Every row belongs to one group in each of 4 separate groupings. Each group adds its own fixed numbers to the row, and there is some noise. The rows also spread widely along 16 directions, which tell nothing about the answers.
In the rows, 128 means zero.
Known rows, each followed by its group in each grouping:
[146 111 102 133 154 167 118 107 133 115 131  74 123 117 139 123 128  90
 131 127 169 112 146 174 109 142 140  44 129  99 116  79 107 146 120 154
 107 139 128  93 148 135 138 131 166 186 122 148 172 162] => Z_741 S H Y
[131 168 130 125 146 100 141 131 137  88 151 160  99 115 128 145 131  74
 113 113  92 136 136 109 163 157 157  90 167 150 119 110 124 112 190 107
 134 165 134 157 106 157 125 102 143 155 182 105 159 201] => Z_741 P D G
[129 198 136 128 156  55 164 134 138  60  86 129  87 106  61  81  73  95
 149 137 148 141 117  85 140 190 150  82 130 176  55 136 144 113 140 126
 132 142 131 191 144 117  68 141 141 147 132 106 188 193] => Z_562 P Q M
[108 206 176 211 149 114 169  93 180 101 138 132 106 135 123  95 128 136
 175 112 124 121  95 115 102 107 167 123 105 138  91 128 153 150 120 144
 120 180 158 118 153 120 101 140 121  98 155 150 162 199] => Z_236 L H G
[ 90 143  67  94 132 185 150  74 152  99 210 152 113 119  95 145 129  98
 112 124 135 139 189 157 137 120 115 125 121  95 145  78 132 132 156 141
 128 152  97 197 154 104 161 127 104 179 139 154 113 136] => Z_451 L Q M
[124 207 158 147 115 145 121  94 175 104 152 126 104 138 108 108 118 108
 136 177 147 115 100 131  94  95 154 157  96 114  72 164 121 129 157 132
 110 132 155 134 125 128 146 103  68 108 149 161 140 145] => Z_432 S D Y
[128 200 156 166 126 141 113  84 170 102 164 101  83 151 165 136 165 120
  98 129 102  91 103 145  80 107 149 130 157 108 106  89 108 101 154  95
 117 151 179 130 128 152 163 104  90 104 191 163 132 139] => Z_451 P Q G
[140 123 128 109 105 131  88 117 135 143 113  84 100 104 146 159 111 100
  88 133 125 105 156 153 142 107 107 113 151 122 125 100 129 126 123 119
 154 122 107 148 122 128 151 128 107 151 114 135 138  88] => Z_173 P D Y
[120 111  71 117 153 137 137 153  98 123 137  63 128 125  99 120 159 111
  83 142 123 139 168 151 109 147 107  94 156 126 132  52  78 139 127 138
 126 131 105 132 160 105 115 157 170 171 115 130 113 126] => Z_432 P D M
[118  84 136 142 114 132 125 128  97 154  90 108 142 137 140 120 112 171
 156 104 131 100 132 122 138 129 102 111 155 138 134 124 159 158  79 129
 154  87 104 136 148 112  79 148 136 123  97 122 145  76] => Z_562 S Q M
[146 113 149 172 129 103 142 153  78 146 123 108 138 103 142 144 177 170
 118 107  96  75 107 114 100 128 141  87 184 134 154 130  88 145 174 112
 125  63 189  82 112 156  69 110 165 125 150 162 121 145] => Z_173 P H Y
[116 143 109 123 101 132  94 115 169 105 151 135  88 126 135 133 102  82
 123 160 122 115 180 138 152 100 135 109 111 120 121  88 116 141 136 128
 127 171 104 171 132 129 146 118  79 182 136 124 159 167] => Z_236 P H Y
[145 107  87  99 140 116 118 116  98  97 121 146 122 146 137 108 103  84
 135 134 151 138 121 119 172 185 128  90 142 143  95 156 127 146 135 109
 113  94 117 124 138 171 110 122 159 167 144  74 181 151] => Z_432 S D M
[ 99 143 125 183 139 135 130 170 123 158 129  90 147 180 155 133 173 142
 130 133  80 124 142 119  93  52 149 176 125 131 134  93  71 128  97 114
 105 148 152  82 136 137 100 135 108 104 125 161 113 117] => Z_173 P Q G
[113 140 124 150 104 101 148 191 133 144 129  69 107 115  92 124 134 141
  83 122 100 145 170 140 114 104 138 162 134 141 111 108 131 129 122 141
 139 127 109 154 127 116 117 130 111 130  99 134 123 155] => Z_173 P H G
[116 136 123 162 116 114 197  86 112 143 173 116  94  94 112 134 171 158
  92  98  94  76  94 113 104 115 139 162 170 140 127 120 139 154 166 116
 153  64 152 127 150 122  81 147 120 128 167 145  88 128] => Z_562 S D G
[ 92 148 107 123 174 149 149 111 123 117 126 162 149 170 114 135  97 124
 159 114 105 171 153 115 154 151 114 141 130 142 111 117 148 140 107 132
 122 170  83 160 166 106 116 166 138 134 140 105 143 121] => Z_173 S Q Y
[165 123 130  93 118 183  73  84 168 131 158 124 110 150 180 154  87  53
 103 125 151 165 129 200 177 157 103 120 130  90  94 159 173 137 135 121
 148 146  91 125 110 190 235  93 120 146 156  87 188 140] => Z_741 P H Y
[ 83  94  82 131 110 114 127 193 122 109 137 137 139 156 116 119 120 143
 140 139  73 158 193 100 156  97 109 146 118 159 153  80 130 154 102 150
 126 150  75 171 134 114  97 150 139 147  95  89 132 143] => Z_562 L D G
[129 146 107 153 157 148 139 110 152 145 175 125 105 136 155 158 138 101
  87 138  79 187 145 161 143 115 102 172 128 131 118 112 111 166 151 112
 142 155 121 114 153 158 179 141 122 136 168 109 116 158] => Z_562 L Q Y
[ 77 190 145 160 158 108 120 128 165  70 151 194 139 160 137 145 114 138
 177 130  53 152 140  71 156  67 129 141 129 158 159  91 146 118 123 131
 115 218 131 159 118 121 105 138 137  96 148 133 135 147] => Z_173 L H Y
[104 128 105 138 127 126 107 124 157  87 157  67 115 157 127  84 154 100
 119 141 128 113  94 126 110  83 153 127  98 129 111  85 152 117  84 172
 102 135 118  80 114 140  96 153 156 125 110 116 171 134] => Z_741 P Q Y
[107 120 111 114 121 104  83 152 102 118  69 136 118 138 130 137 106 123
 159 159 100  83 162  74 144 110 123  88 145 161 134  89  81 128 106 102
 128 134 109 164 140 102  61 141 109 166 109 122 144  90] => Z_451 S D Y
[139 152 135 135 125 106 119 118 137 127 108  95  88  85 123 136 108 113
 102 143 153  93 165 146 125 114 128  83 153 130 110 100 106 139 137 114
 138 119 143 155 135 119 131 120 101 170 120 158 141 133] => Z_432 P D Y
[109 175 111 118 146 125 147  94 136 118 152  95 100 154  98 119 147  83
  88 129 118 129  90 121 115 135 152 178 126 131  72 127 131  98 123 119
 127 127 115 122 146 128 110 152 111 123 160 116 136 114] => Z_451 P Q Y
[138 132  89 110 130 170 112  68 142 103 168 126 129 149 145 121 122 114
 122 158 133 132  93 150 131 152  80 119 128 106 118 139 137 162 140 132
 137 105 122 125 143 146 154 142 161 131 146 116 125  97] => Z_432 P H M
[135 156 177 169  95 164 117 120 162 104 153 112 132 145 133 102 131 162
 147 134 126 114  92 154  85 128 124 113 128 106 110 150 165 146 159 162
 125 118 147 134 104 140 155 100 133  81 136 144 144 154] => Z_741 P D G
[143  91 125 104 100 111  99 125  92 138 119  71 114  80 149 168 161 130
  65 104 110  65 132 139 138 129  99  79 214 134 176  66 124 113 138 108
 171  81 129 131 110 125 112 129 166 146 120 142 110  57] => Z_432 P D M
[123 164 113 114 179 216 144  75 129 130 137 111 153 167  95 126 110 111
 143 146 166 157 107 160  82 179  96 131 107  92  81 146 114 145 133 150
 115 136 112 138 185  95 166 151 134 124 146 154 120  97] => Z_451 L D Y
[126 146 118 109 139 182 108  58 159 128 147 186 129 155 173 164 101  83
 166 135 124 127 112 122 165 120 118 140 111 110 120 160 135 143 140 112
 134 142 117 123 127 161 156 120 118 126 165 133 145  93] => Z_173 S Q G
[110 146 104 133 126 148 168 100 134  86 201 154 131 113 102 122 126 154
 125 126 130 136 120 136 122 116 108 132 132 120 146 132 161 158 174 151
 121  88 149 159 118 131 137 120 148 125 131 146 108 161] => Z_741 S D M
[ 96 169 138 175 113 113 129 162 173 121 139 146 119 118 127 139 108 151
 155 161  81 148 172 109 135  40 115 163  96 146 148 120 119 159 129 143
 133 163 133 165 115 120 129 123 100 109  95 159 107 156] => Z_173 L D G
[122 113 112 114 171 127 167 173 131 167 148  96 162  97 118 182 182  43
  87  95  77 194 131 116 183  92 131 181 113 163 162  97 129 117 134 164
 189 170  64  66 102 131 117 159 221 118 111 117 108 131] => Z_562 P D G
[137 116 120  62 134 156  72 154 105 135  84  90 137 153 126 151  84  73
 105 129 141 150 158 149 157 184  98  98 166 129 106 110 132  93 109 109
 153 155  71 177 125 122 166 116 129 149 115 101 163  78] => Z_741 P D M
[135 133  94 124 162 171 161 102 100 186 120 152 120 134 118 155 100  94
 131 148 161 144 174 155 144 157 123 129 127 103  81 167  62 179 153  84
 127 110 129 134 185 136 141 119  77 190 160 144 127 133] => Z_432 P Q Y
[135 136  84 121 163 109 175 107 109 100 163 145 112  92 100 132 126  93
 112 124 120 144 121 118 161 166 117  89 148 147 123 122 122 154 177 125
 144 109 130 139 138 138 100 144 182 168 149 112 128 172] => Z_741 P D M

New rows, each followed by its group in each grouping:
[108 120 109 120 128 138 142 129  99 162 134  97 117 159 119 123 123 109
 103  95 142 129 158 158 142 145 144 150 158 120  92 124 139 121  96 101
 130 113 104 146 153 137 124 120  79 157 133 110 158 122] => Z_741 P Q M
[122 158 127 126 185 125 151 163 103 107  56 123 158 173  92 107  70 132
 172 133 131 177 119  94 113 207 112 114 137 157  72 149 128 133 105 132
 123 150 102 160 169 104  99 158 175 111 125 104 155 128] => Z_562 S H G
[152 158 110 141 147 132 112 111 143  92 117  62 109 156 139  95 119 122
 113 156 140 128  67 137  77 166 113 110 131 125  78 129 116 138 118 136
 107 112 157  98 153 151 132 148 175 112 138 121 145 117] => Z_432 L H G
[141 122 134 109  92 164 107 122 103 171  99 125 117 153 126 130 104 132
 134 138 158  91 112 136 106 167 129 144 137 108  84 202 109 134 151  96
 128  47 144 157 133 149 133  83  72 125 139 142 136  83] => Z_451 L Q G
[136 151 122 129 143 146 117 117 142 102 155 112 135 129 134 127 137  91
 133 138 138 126  89 127 119 115 137 112 115 124 126 132 115 121 141 140
 121 125 157  96 104 159 128 107 162 119 129 153 144 140] => Z_741 L H M
[110 102  83 131 108 157 109 126 140  98 171 109 122 158 141 102 137 125
 133 136 126 114 134 141 119 115 133 109 114 112 133  99 139 143 124 154
 101 113 125 123 122 147 125 122 145 144 123 117 152 145] => Z_741 L Q G
[107 141 112 136 136 173 142  64 119 123 159 154 137 179 125 111 140 138
 150 143 126 108  77 116 104 141 125 156 121 112  98 158 135 154 133 129
 108  97 133 103 161 128 101 145 124 111 167 124 127  89] => Z_432 S Q Y
[118  95  96 134  96 184 152 100 125 143 184 107 129 114 104 116 162 154
 118 152 129 100 120 151  85 117 114 142 102  99 129 136 121 183 173 170
 131  51 127 114 142 117 114 134 131 140 127 150  95 123] => Z_562 S Q Y
[115  92 111 143 109 154  99 140 135 135 133 117 140 141 175 145 116 163
 140 128 118 108 152 141 130  70  95 125 139 121 173  98 135 157 102 136
 125 104 133 125 111 143 138 121 138 125  93 150 122  90] => Z_741 S Q G
[128 121 116 113 152 170 106 110 113 127 167 133 142 206 169 139 160  56
 122 106 105 161 114 139 152 151 157 152 132 119 100 134 120 118 133 110
 104 159 106  74 132 186 152 106 127 131 197  71 181 153] => Z_562 L D Y
[145  96  88  81 165 152 135 128  92 122 141 140 173  78 121 187 121 119
 117 104 164 127 131 127 153 127  82  91 152 122 196 132 120 128 157 142
 145  66 152 127  99 147 130 114 226 145  94 181  94  85] => Z_451 L H M
[113 132 128 133 108 141 121 143 134 145  96 130 123 128 107 134 127 120
 157 154 113  94 147 102 121 130 136 110 121 129 118 125  94 134 142 132
 147 128 106 162 136 102  88 128 104 141 117 153 126 108] => Z_451 P Q G
[128 134 122  94 135 125 144 136 132 151 116 149 127 104  94 152  98  54
 132 128 123 173 116 105 197 153 127 155 108 155 102 184 147 127 155 131
 182 128  75 139 107 134 121 125 146 135 111 101 143 129] => Z_741 S Q M
[146 109 153 122  87 137  92 127 156 152 118 113 117  72 144 166 117 107
 116 137 127 101 151 150 165  95 107  94 134 118 154 125 143 154 146 147
 179 121 104 137  94 128 144 109 130 147  96 149 134 107] => Z_432 P H Y
[115 138 197 154 134 149 102 164 150 144  97  97 179 145 147 140 143  93
 172  95 121 139 111 118 143  83 161 120 117 137 142 129 158  97  89 162
 151 193  98  79  75 135 115 105 162  77  91 145 176 126] => Z_741 S H M
[117 167 133 142 112 113 154 128 136 105 142 136  96 142  77  86 107  96
 147 126 130 146 138 122 136 176 177 125 112 137  53 169 150 128 149 127
 119 148 105 172 147 134 102 111  82 145 155  97 189 213] => Z_173 L H M
[141 124 146 153 119 120 140 103 114 167 122  91  90 128 138 124 145  92
  96  90 120 118 132 161 153 178 142 108 172 131  81 121 141 145 128  93
 166 133  97 126 164 134 127 132  99 154 168  91 174 158] => Z_236 P D M
[107 129 148 126 174 138 167 167  72 135 108 122 189 157  96 131 134 135
 153  60 151 146 126 119 125 153 153 118 168 140 128 133 149  95 108 139
 110 127 125 121 124 121  93 112 171 108 117 138 157 134] => Z_741 S D M
[122 165 132 145 151 135 129 145 133 144 111 135 135 142 139 143 102 115
 149 157 142 141 158 126 130  69 123 156 110 128 117 145  77 141 117 101
 119 127 162 133 129 149 133 101  81 131 117 169 129 130] => Z_562 P Q M
[ 95 130 149 125  65 119 124 163 130 128 157 113 104 145 117 137 137 176
  73  99  74 111 169 141 118 116 119 176 191 132 140  96 181 104 142 120
 148 111 105 215 113 121 147 102  75 110 138 114 118 112] => Z_562 P Q G
[136 119 111 118 102 142 102 141  92 141 122  62 114 160 127 115 138 139
  85 133 147  99 132 158  87 160 126 126 168 111  97 123  99 118 122  98
 110  83 144 137 149 140 130 105  96 142 133 129 137  96] => Z_432 L H M
[110 146 145 127 108 127 145 147 103 148 127 103 117 127  85 119 129 127
 121 113 162  76 143 125  97 113 179 133 145 116  95 140 127 100 131 121
 109  97 147 151 122 120  93  92  62 147 127 165 152 137] => Z_741 P H Y
[121 134  99 158 108 131 125 142 136  81 142  92 102 119  94  78 131 165
 133 183 118 106 137 131  67 151 120  66 123 121 113  89 100 166 168 163
 104 112 140 156 149 102  93 140 141 159 118 139 133 180] => Z_741 S H Y
[113 106 142 123 153 108 129 185  72 209  74  79 145 126 133 188 127 127
  87  76 123 123 154 130 148  86 129 171 180 152 149 114 113 100  79  88
 151 106 131 108 123 128 106 121 115 126  91 157 118  60] => Z_741 L Q Y
[128 141 129 147 144 140 161 110 120 141 148 110 126 111 107 141 150 129
 104 107 109 131 117 142 121 159 123 121 161 126 120 121 133 149 158 131
 149 124 125 121 154 116 124 140 155 134 153 134 115 135] => Z_432 L H Y
[131 128 107 127 102 106  95 170 148  91 129  73 111  95  98 108 128 135
 100 186 122 116 145 127 103 100 110  96 117 134 135  91 107 138 145 169
 127 109 130 150 108 114 108 131 154 144  82 144 124 134] => Z_432 P H Y
[ 95 180 130 117 152 126 108 111 155 114 134 111 119 141 132 156 130  85
 113 122 133 114 147 116 136  58 141 152 136 132 144  58 120  77  87 112
 128 187 128 146 127 113 130 128  98 126 124 176 133  89] => Z_236 P Q M
[146 137 130 146 150 107 163  91 129 166  87 127 107  51 117 155  66 145
 128 133 175 115 137 143 155 112  83 108 135 137 119 165 134 193 120 118
 176  70 148 139 151 115 119 154 137 156  87 177 108  97] => Z_432 P Q Y
[158 116 126  99  74 170  73  79 151 117 128 139 100 109 131 127  92 117
 137 181 131  99 115 147 138 191  83  69 126 101 105 164 137 176 188 142
 161  95 103 171 127 128 152 112 131 150 140 113 140 101] => Z_432 L H Y
[119 106 128 152  81 144  79 151 134 142 129 133 134 150 142 113 154 124
 169 189  88  91 138 105 129  90 139 109  98 118 133 135  79 167 146 140
 127 126 114 102 114 134  84 111 106 137 119 125 146 132] => Z_432 P H Y
[119 161 132 159 145 149 138  64 181 111 131 132 113 113 116 112  96 117
 168 151 136 132 112 135 135 125 106  99  87 124 103 118 153 182 122 166
 154 158 104 136 165  97 118 174 144 133 121 139 144 135] => Z_236 P Q Y
[144 174 173 124 125 107 104 143 164  77 107  97 107 109 112 128 125 107
 106 114 108 133 115 133 126 181 131  70 175 142 110  95 158  90 164 149
 156 172 115 166 101 124 141 118 180 104 141 119 158 146] => Z_432 P Q G
[139 132 113 129 189 152 170 123 117 146 133 115 141 146 144 144  96 102
 115  69 179 178 133 178 146 152 135 138 144 119  93 154 159 139 104 117
 110 115 141 100 139 176 177 113 154 137 136 128 166 158] => Z_741 S Q G
[122 173 154 145 185 159 144 126 141  95 166 107 160 163 134 141 144 109
 124  68 137 171 119 163 111 124 161 124 139 112 126 109 164  96 120 157
  93 181 148  92 114 157 165 114 178  94 154 146 167 177] => Z_173 L H Y
[128 120 100 131 132 149 111 134  98 137 121 126 130 162 136 122 137 114
 145 160 126 108 139 116 118 133 129 112 129 126 111 135  56 146 142  93
 109 103 137 125 149 142 104 113  99 158 141 131 139 129] => Z_451 S D M
[105 177 181 151 127 177 105  69 174  57 167 152 156 148 162 135 135 157
 180 102 156  66 105 131  86  70 148  83 148  93 167  90 180 101 125 161
  94 156 179 130  95 131 151  90 140  82 141 198 148 113] => Z_432 S D G
[103 140 143 131  94 107 115 153 130  87 151 118 123 124 101 115 134 157
 121 127 118  85 114 107 106  90 144 119 149 132 146 110 162 104 142 151
 112 102 154 153  84 125  89 103 128 113 113 146 140 136] => Z_741 P H Y
[136 127 102 159 126  81 126 129 142  99 134  85  71  88 124 112 127 134
  86 144  93 127 146 138 136 136 107  85 151 156 129  65 123 171 140 132
 143 127 123 147 156 120 113 168 155 166 125 103 136 175] => Z_236 L D Y
[114 155 146 150 139  87 148 168 111 140  84 136 109 113  98 132  80 142
 144 120 136 126 181 117 142 126 141 107 156 151 104 131 118 137 129 101
 126 126 142 183 141 116  97 115  81 160 115 144 156 161] => Z_741 P Q Y
[130 149 113 176 133 131 167  76 136 153 133 143  94 118 141 119 104 121
 155 150 138  92 100 116 128 105 129 132 106 125  88 173 110 190 133 103
 137  91 160 110 156 143  93 139  96 153 143 151 133 140] => Z_741 P H G
[102 145 113 125 115 142 122 178 107 142 103 116 119 168  73 107 119 110
 142 177 114 130 162 109  97 161 156 137 118 130  68 137  70 127 149 118
 106 142  99 168 157  96  93 116  62 163 137 122 143 150] => Z_741 S H Y
[125 139 123 135  98 122  87 123 151  98 117  95  90 148 121  88 103 111
 139 156 122 112 126 126 118 149 145  92 110 130  79 122 136 136 117 140
 114 141 107 145 140 132 107 133 107 147 132  95 189 152] => Z_173 L H Y
[161  69 121 176 108 132 106 162 108 159 119  99 147 127 168 110 140 155
 143 149 143 113 117 151 123 100 117  93 113 119 131 172  96 206 129 143
 116  50 162  44 115 185 108 114 166 136 100 129 148 150] => Z_432 P H Y
[120 166 141 157 158 143 147 127 124  96 153 154 146 140 130 140 138 149
 149 112 103 133 144 128 107 135 144  99 155 121 142 110 112 132 171 130
  96 154 161 137 132 138 126 106 142 126 170 155 137 184] => Z_173 S H Y
[113 159 137  92  92 160  94 138 158  90 178 113 133 142 113 142 161 114
  91 145 112 111 108 132  97 103 134 163 135 109 142 111 140  71 174 153
 124 121 135 157  77 136 156  89 130  85 136 155 106  90] => Z_432 P Q G
[103 161  99 107 153 129 157  95 128 124 125 139 116 127  92 126  93  98
 139 147 141 134 119  94 147 124 111 163 104 147  99 141 127 133 112 120
 145 124 115 158 158 111  95 153 111 137 119 139 122  92] => Z_562 L Q M
[120 163 181 172 109 137 101 115 139 144 107 103 119 139 136 133 140 158
 143 152  89  81  92 120  87 111 116 120 152 127 120 118 115 135 140 122
 151 125 146 131 128 104 105 130 103  90 136 161 118  83] => Z_741 P Q Y
[136 118  79 141 134 137 143  62 126 104 177  73 102 105 151 119 138 168
  81 140 146  82 108 161  90  91  71 112 158 113 149  75 129 171 117 129
 126  52 175 123 155 132 132 163 157 145 123 162  93  88] => Z_562 P D M
[101 141 140 175  87 147 163  82 147 124 182 176 118 120 116 117 131 182
 158 119  99 107 124 127 130 106 117 144 128 118 133 158 170 184 155 137
 147 102 126 168 139 117 115 125  89 115 141 136 119 153] => Z_451 S H M
[123 126 158 137 120 141 117 158  82 129 130 126 152 158 146 152 159 172
 118  89  90  95 112 118  96 143 128 116 212 131 160 113 126  97 162 103
 122  98 167 140 103 142 119  89 143  92 157 142 115 103] => Z_741 L D G
[125 129 117 158 120 213 120  87 149 139 185 129 134 179 168 132 153 122
 145 134 106 125 124 164 101 134 125 126 121  84 121 124 112 163 149 132
 118 148 129 106 146 149 170 110 111 127 176 135 134 145] => Z_741 L H G
[124 118 122  84 129 202  62 107 146 104 138 176 175 168 173 162  98  91
 181 151 125 148 151 126 166 115  92 106 114 108 162 130 126 130 136 136
 127 165  97 145 103 147 178  98 141 120 124 131 150  84] => Z_173 S D M
[141 132 121 122 113 139 101 154 102 104  96 116 128 179 111  87 140 103
 157 174 119 102  99  93  93 205 154  80 131 130  69 156  70 120 171 121
 104 101 127 134 136 141  80 112 134 135 160  99 165 146] => Z_451 P D G
[ 96 193 105 111 118 149 117 133 160  62 151  97 103 163  56  67 103  97
 134 190 139 153 139 127  85 157 135 120  91 121  62 108 122 110 141 158
  95 174 102 204 151  89 134 131  90 138 125 119 154 163] => Z_741 L D M
[116 145 133 133 140 138 100 123 117 119 105  91 129 185 144 114 123 109
 141 123 134 112 122 125 110 124 154 129 134 130  88 108 124 108  79 116
  92 148 121 110 148 135 109 135 106 125 139 117 179 111] => Z_173 S D Y
[133 132 154 155 155 143 117 185 144 119 107  97 157 127 128 129 145  88
 161 135 122 160 162 131 128 114 156  82 103 137 128  95  98 137 134 174
 119 189 107  91 111 133 119 118 170 137 112 130 174 200] => Z_562 S D Y
[153  75  89 116 103 143  69 128 146 109 148 142 108 132 204 152 125  92
 113 132  98 137 171 162 185 147 103  63 155 119 154  97 120 168 159 117
 136 133 106 123 108 193 179 102 169 175 149  76 167 160] => Z_432 S Q G
[122 189 157 142 175 176 169 109 132 130 126 132 149 149 100 143 149  98
 151 109 118 143 112 125  97 185 155 110 141 114  93 130 109 111 165 133
 139 181 117 134 153 107 128 125 146 113 179 153 132 154] => Z_451 P H G
[114 142 169 165 126 114 154 179 126 144  97 137 155 114  92 120  94 173
 164 119 115 166 142 126 141 130 100 125 135 151 124 167 161 161 132 153
 166 123 115 171 117 109 109 126 144  97  80 137 133 148] => Z_741 P Q M
[141 148 149 129 127 159 110  96 137 150 101 113 123 133 136 136  85 112
 140 125 197 104 144 161 126 121 134 109 129  98  90 158 137 138 101 118
 124 119 138 133 140 137 154 104  82 145 122 163 169 107] => Z_432 P H Y
[107 164  95 127 191 130 181 111 113  97 141 201 145 146 108 133  92 118
 171 132 126 168 153  97 160 145 113 126 130 146 118 140 108 149 146 107
 115 140 140 169 163 134 104 134 136 153 158 130 133 162] => Z_562 P Q M
[113 131 163 116 105 182 111 138 124 112 130 142 168 157  90 113 106 153
 167 134 163 121 140 139  99 152 124 111 122 102 116 154 154 130 151 168
 110 113 114 177 119 105 138  94 112 110 119 148 150 134] => Z_236 P D Y
[119 150 142 121 102 200 127  80 125 143 151 104 130 134  90 128 151 154
 130 151 115  89  80 135  64 179  98 130 148  98 117 137 125 127 182 144
 161  95 124 163 147  81 121 128 118  94 147 168  83  57] => Z_741 L Q M
[155  66 123 102  65 164  89 155 126 165 114  67 134  94 113 125 106 138
 104 147 181 107 160 185 125 123  94  98 120  93 128 150 147 163 124 172
 153  57  96 141 107 130 152 107 132 155  61 143 141  97] => Z_432 P H Y
